The rows come from 4 hidden closed curves, with some noise, and rows from the same curve form a group. Each curve winds through 6 dimensions. The rows are also pushed far along 5 directions, which tell nothing about the answers.
In the rows, zero is written as 128.
Some rows, each with its group after it:
[104 134 129 109 138 142 170  99 118  99 111 114 132 111  76 116 137 119
 129 118 119 115 132] | (2)
[130 144 113 110  82 133  88 163 153 168 107 152 152 165 143 145 155 143
 110  90 143 128 118] | (1)
[150 136 151 150 121 128 129 137 118 151  88 144 126 157 114 140 128 134
 100 131 130 139 133] | (2)
[ 98 117 113 129 168 102 131 125 126 129 127 117 122 126 115 124 117 141
 134 129 150 151 136] | (2)
[ 70 130  98 114 134 111 114 119 146 128 148 105 139 107 109 131 141 136
 141  79 130 107 116] | (2)
[ 98 101  85 103 109 129 126  84 144 123 161 104 157  88 137 121 116 133
 148 153 126  80 124] | (1)
[178 162 127  97  94 154 156 133 124  98 109 139 112 128 129 132 139 113
 118 129 125 120 125] | (0)
[148 135 174 165 152 105 114 178  94 146  84 136 119 170 111 126 131 128
 115  97 124 162 116] | (0)
[148 108 148 149  99 126 153 121 107 139 106 137 160 143 119 107 104 142
 116 156 115 131 129] | (1)
[129 143 154 161 123 113  92 191  95 166  70 148 156 179  91 117 158 145
 105  61 132 154 107] | (1)
[132 116 161 140 161 126 162 120 114 113 124 131 118 132  96 119 120 130
 127 145 113 150 134] | (1)
[ 90 110  87 109 142 115 120  94 167 129 166 110 123 102 154 143 108 133
 147 149 145 114 140] | (0)
[ 83 101 117 153 173 102 106 118 136 144 163 113 148 117 130 110 117 149
 149 120 133 134 121] | (3)
[113 106 128 165 160 111 108 115 138 138 150 123 118 131 183 127  90 121
 143 149 142 140 139] | (0)
[ 85 117  99 133 108 124 109 100 151 160 133 131 142 135 164 143 114 140
 106 116 149 130 132] | (1)
[104  96  87 129 113 103 147  95 113 113 137 120 150  98 126 123  94 147
 128 155 144 113 127] | (3)
[130 159 121 107 103 145 170 129 115 110  88 128 137 123  73 112 144 126
 123 122 131 127 147] | (3)
[141 121  97 103  71 137 141 114 129 134 119 143 162 128 132 125 124 152
 108 140 136 118 120] | (1)
[171 138 139  94  92 132 102 152 141 143 117 134 106 160 172 162 134 116
 107 116 121 124 106] | (3)
[ 99 123 135 131 137 126 135 119 123 127 130 107 145 119 104 108 131 125
 139 106 110 116 119] | (3)
[128 113 129 182  84 112 122 137  91 173  87 136 188 145 112  96 106 158
 108 132 129 126 126] | (1)
[146 148 122  99 107 164 202 111  97  68 110 127 148  88  49  89 148 123
 144 150 112 103 142] | (2)
[130 151 122  93 177 138 186  94 114  92 108  91 110 108  76 100 130 118
 136 140 126 133 133] | (3)
[152 158 144 144 196 136 173 119 124  89 150 117  90 100 101  99 122 120
 156 165 126 158 159] | (0)
[130 104 130 145 159 128 168  76 122 109 163 112 113  92 134 113  91 128
 139 197 119 131 148] | (1)
[137 148 109 109 117 134 119 123 130 131 122 121 116 126 143 135 135 124
 115 119 137 123 121] | (2)
[145 101 119 110  77 144 158 105 128 111 149 130 149  99 130 119 111 128
 142 188 109  98 142] | (3)
[166 153 142 147 105 131 127 178 118 123 108 155 142 142 110 115 142 133
 139 116 129 134 134] | (0)
[ 75 154 126 116 145 142 124 138 144 120 119 131 121 136 114 128 161 113
 131  62 139 142 135] | (3)
[184 140  94  93  78 147 135 119 136 113 126 138 129 120 171 133 114 123
 126 175 143 108 131] | (0)
[125  81 131 149 123 100 111 124 147 151 161 135 137 124 143 149  99 150
 139 171 122 121 133] | (1)
[ 87 126 178 178 225  90 117 160 119 145 116 119  99 163 104 121 124 128
 138  86 134 192 137] | (2)
[138 118 149 151 147 128 162 123 111 116 133 122 142 108  80  96 119 135
 152 166 108 127 146] | (1)
[121 114 141 144 151 117 113 148 120 143 117 146 124 157 136 133 126 134
 119 125 146 164 132] | (3)
[110 145 152 158 131 116 114 168  96 132  99 125 141 141  91 111 150 124
 127  58 118 132 110] | (0)
[153  98 177 168 146  95 151 163  95 128 114 135 132 143  91 113 102 140
 142 161 110 153 136] | (2)
[123  88 169 165 179 109 152 107 116 126 134 119 107 138 143 124  82 120
 133 177 120 157 143] | (3)
[102 166  83 100 162 139 114 128 148 105 141 127 115 113 136 123 156 125
 142  88 164 138 129] | (0)
[100 104  94 125  60  95  87 143 145 181 111 135 160 147 150 160 111 154
 108 115 149 114 124] | (2)
[134 135 125 122 177 131 160 112 147  96 163 121 106 104 121 115 119 126
 161 164 131 143 152] | (3)
[124 145 123 109 156 143 124 115 167 121 144 137 103 130 132 154 146 124
 126 120 136 131 134] | (2)
[ 89 128 113 158 137 119 130 123  94 139 102 123 171 127  95  87 132 147
 120  95 140 135 119] | (1)
[ 96 110 190 202 188  81  99 198 104 154 105 149 128 179  98 124 129 141
 134  70 130 190 127] | (2)
[134 131 101 128  78 115 121 139 136 140 134 131 153 111 115 130 126 150
 134 135 129 104 133] | (0)
[141 173 130  93 175 136  94 149 170 106 152 133  46 153 209 175 147  91
 123  72 151 164 113] | (3)
[143 143 162 154 170 138 148 133 103 137  90 123 130 154 107  90 126 125
 125 137 127 163 140] | (1)
[125 159 143 103 212 142 142 122 123  90 124 111  72 135 135 125 146  95
 132  97 139 163 121] | (0)
[ 69 115  89  92 131 135 130  92 140 127 134 109 149 112 118 124 137 132
 130 113 142 113 125] | (3)
[129 121 113 134  86 115 134 143  81 127  81 122 179 124  86  99 128 141
 126 117 128 101 111] | (0)
[114 129 141 150 118 118 122 158 101 124  89 141 152 152 109 119 136 128
 121  73 132 130 111] | (0)
[ 84 105 117 146 157 107 103 101 171 150 162 124 123 124 150 157 111 143
 132 125 137 123 133] | (2)
[ 97 126 128 161 183 125 190  80  96  96 113 112 154  88  27  85 126 150
 136 142 124 120 141] | (2)

New rows. What belongs after each?
[ 79 134 134 108 184 129 143 116 127  95 123 109 112 125 102 122 144 108
 143  79 131 134 120] | (0)
[159 182 116  79 121 162 124 147 139 132  98 131 115 144 116 127 173 119
 116 111 140 136 130] | (1)
[108 107 104 147 131 102 162  94  97 109 126 113 151  94  95 107  98 149
 130 147 133 115 127] | (0)
[106  85 143 176 123  79 165 117 102 144 117 112 160 110  56 113  85 163
 135 168 108 120 144] | (0)
[112 119 118 112  86 109  88 146 138 158 121 120 138 140 142 157 134 130
 118  96 123 104 106] | (0)
[ 88 133 102  92 140 136  93 119 137 129 133 116 127 134 155 141 154 115
 119  66 140 118  96] | (1)
[ 92 174 122 120 142 132 161 147  98 109  65 126 138 135  41 104 164 131
 117  59 146 146 134] | (3)
[130 120 144 123 183 133 146 127 130 116 144 126 119 127 109 110 132 129
 150 155 125 153 140] | (3)
[156 168 106 107 158 147 167 122 116  88 122 120 116 101  94  95 141 127
 147 153 144 139 147] | (0)
[170 170 144 150 182 135 160 148 100 105 108 130 109 124  90  87 133 128
 144 152 139 166 152] | (0)
[ 72  72 119 184  77  96 109 123 122 152 134 145 191 121 122 132 100 157
 127 116 126  98 123] | (2)
[137 155 118 103 110 148 112 150 125 107 116 133 132 133 147 123 155 107
 135  83 134 114 110] | (0)
[ 62 125 142 147 195 105 136 118 109 105 129 104 112 121  93 119 134 121
 129  59 126 144 111] | (0)
[163 113 161 145 168 104  79 152 162 155 174 129  69 155 213 171 102 115
 134 155 123 158 125] | (0)
[101 135 142 170 187 116 111 136 123 127 148 122 113 129 145 111 124 122
 142  97 136 159 128] | (3)
[155 120 154 183 114  92 133 162 109 166 101 137 157 141  67 116 112 168
 128 155 116 134 140] | (2)
[175 114 166 144  94 113 128 159 124 154  99 142 130 162 130 143 106 131
 122 161 111 130 135] | (0)
[129 149 113 103 128 134 137 130 141 125 121 119 124 121 107 125 138 127
 138 133 135 123 143] | (0)
[167 154 109  92 140 131 126 139 144 118 137 126 107 126 137 132 140 132
 134 139 139 137 124] | (3)
[103  75 145 226  79  81 118 126 112 197  97 143 190 145 103 128  74 173
 109 159 121 114 147] | (2)
[109 143 123 124  96 116 108 141 128 148 109 121 125 138 123 148 140 129
 104  77 126 119 112] | (0)
[197 158 101  86  53 153 124 117 154 145 118 136 126 122 136 159 142 137
  99 163 122  86 123] | (2)
[152 152 148 122 126 136 117 162 147 126 134 138 104 142 138 143 146 115
 136 111 120 136 131] | (0)
[113 115  80 121 120 113 127  94 144 134 152 115 139  96 135 131 107 149
 133 162 144 109 134] | (2)
[ 91 118  95 130  79 112 120 138 105 117 114 130 180 112  96 118 138 145
 128  71 132  92 100] | (0)
[103  91 130 150 164 107 110 100 136 141 162 111 114 116 159 140 100 126
 135 156 126 125 129] | (1)
[143 142 101  99 131 131 115 136 144 113 157 123 117 107 143 132 140 125
 147 131 136 118 122] | (0)
[148 142 128 119  93 134 148 129 148 133 115 136 125 131 122 140 121 131
 125 150 128 121 150] | (0)
[122 124 137 147 162 118 152 104 139 130 132 119 125 116  93 125 114 140
 137 157 123 129 147] | (2)
[ 89 126 123 183 151  97 106 157 114 148 105 139 158 144 103 110 124 153
 135  89 154 150 133] | (0)
[109 161 134 102 178 153 126 130 142 124 128 113 110 135 113 112 165 112
 137  93 130 148 130] | (3)
[177 171 131  83 109 166 146 148 137 104 125 155 108 141 130 133 167 121
 111 112 130 149 121] | (1)
[149 122 152 154 162 115 111 155 110 142 116 138 126 155 130 117 127 137
 126 128 131 159 119] | (1)
[ 97 158  76  80  24 130  79 185 149 150 110 150 172 137 113 152 185 143
 117  33 145  93 108] | (2)
[128 123 119 107  91 120 143 118 120 119 124 116 133 113 108 140 123 129
 119 120 112 100 113] | (0)
[147 161 102  87 109 155 125 125 143 114 123 123 114 124 157 130 142 107
 131 124 141 115 129] | (0)
[163 158 161 129 143 125 146 162 120 127 107 127 101 139  80 127 144 127
 127 126 113 149 139] | (0)
[206 160 126 110  65 127 146 167 113 142  79 142 141 144  89 125 134 150
 112 156 125 124 131] | (3)
[ 78 126 122 145 156 128 157  93 117 130 110 117 139 123  98 105 120 136
 116 118 139 146 142] | (1)
[101  78 129 171 121  99 120 114 135 147 160 128 160 111 128 124  94 151
 147 159 117 112 135] | (1)
[ 75  84 104 128  66 108 141 115  96 130  95 132 186 122  87 127 115 148
 111 108 130  97 115] | (3)
[180 124 121 125  78 101 132 144 122 162 114 118 138 128 115 131 103 154
 124 185 118 116 137] | (2)
[134 125 132 162  70 108 144 135 119 146 103 142 152 131 102 136 106 149
 109 130 123 119 136] | (0)
[ 54 149  88  77  90 148 114 135 141 124 100 137 180 139  90 124 187 137
 115  11 143 109  97] | (1)
[147 119 105 122  79 137 163  89 131 143 119 129 151 115 128 120  99 147
 111 195 130 115 150] | (1)
[130 114 134 156  97 112 144 126 109 126 109 136 147 129 119 127 103 136
 118 129 124 118 125] | (0)
[ 95 106  82 123 107 116 135  98 111 112 121 117 167 104 129 111 108 138
 134 128 146  97 117] | (0)
[162 121  77  94  91 127 173  91 139  92 159 122 139  70 111 124 104 151
 146 206 132  94 143] | (0)
[161 125 122 109 112 129 169  99 105 110 116 105 129 107 115 113 104 127
 126 175 115 110 126] | (3)
[ 95 109 118 109 120 123 138 117 129 119 130 131 147 123 100 134 138 139
 123 103 126 119 112] | (1)
[125 147 133 123  92 128 112 162 145 140 118 139 133 143 119 144 149 127
 127  87 123 119 126] | (0)
[ 68 131 101 105 101 122 118 129 135 118 130 116 155 111  99 132 152 128
 136  58 126  93 110] | (0)
[138 124 122 122 162 132 144 100 127 107 142 109 108 111 156 114 104 111
 147 169 132 129 139] | (0)
[ 92  73 157 227 153  83 122 108 113 160 142 125 154 125 129 117  71 150
 133 154 116 131 137] | (2)
[135 124 126 145 108 115 162 108 129 120 130 130 130 111 110 132 101 142
 123 157 124 124 143] | (0)
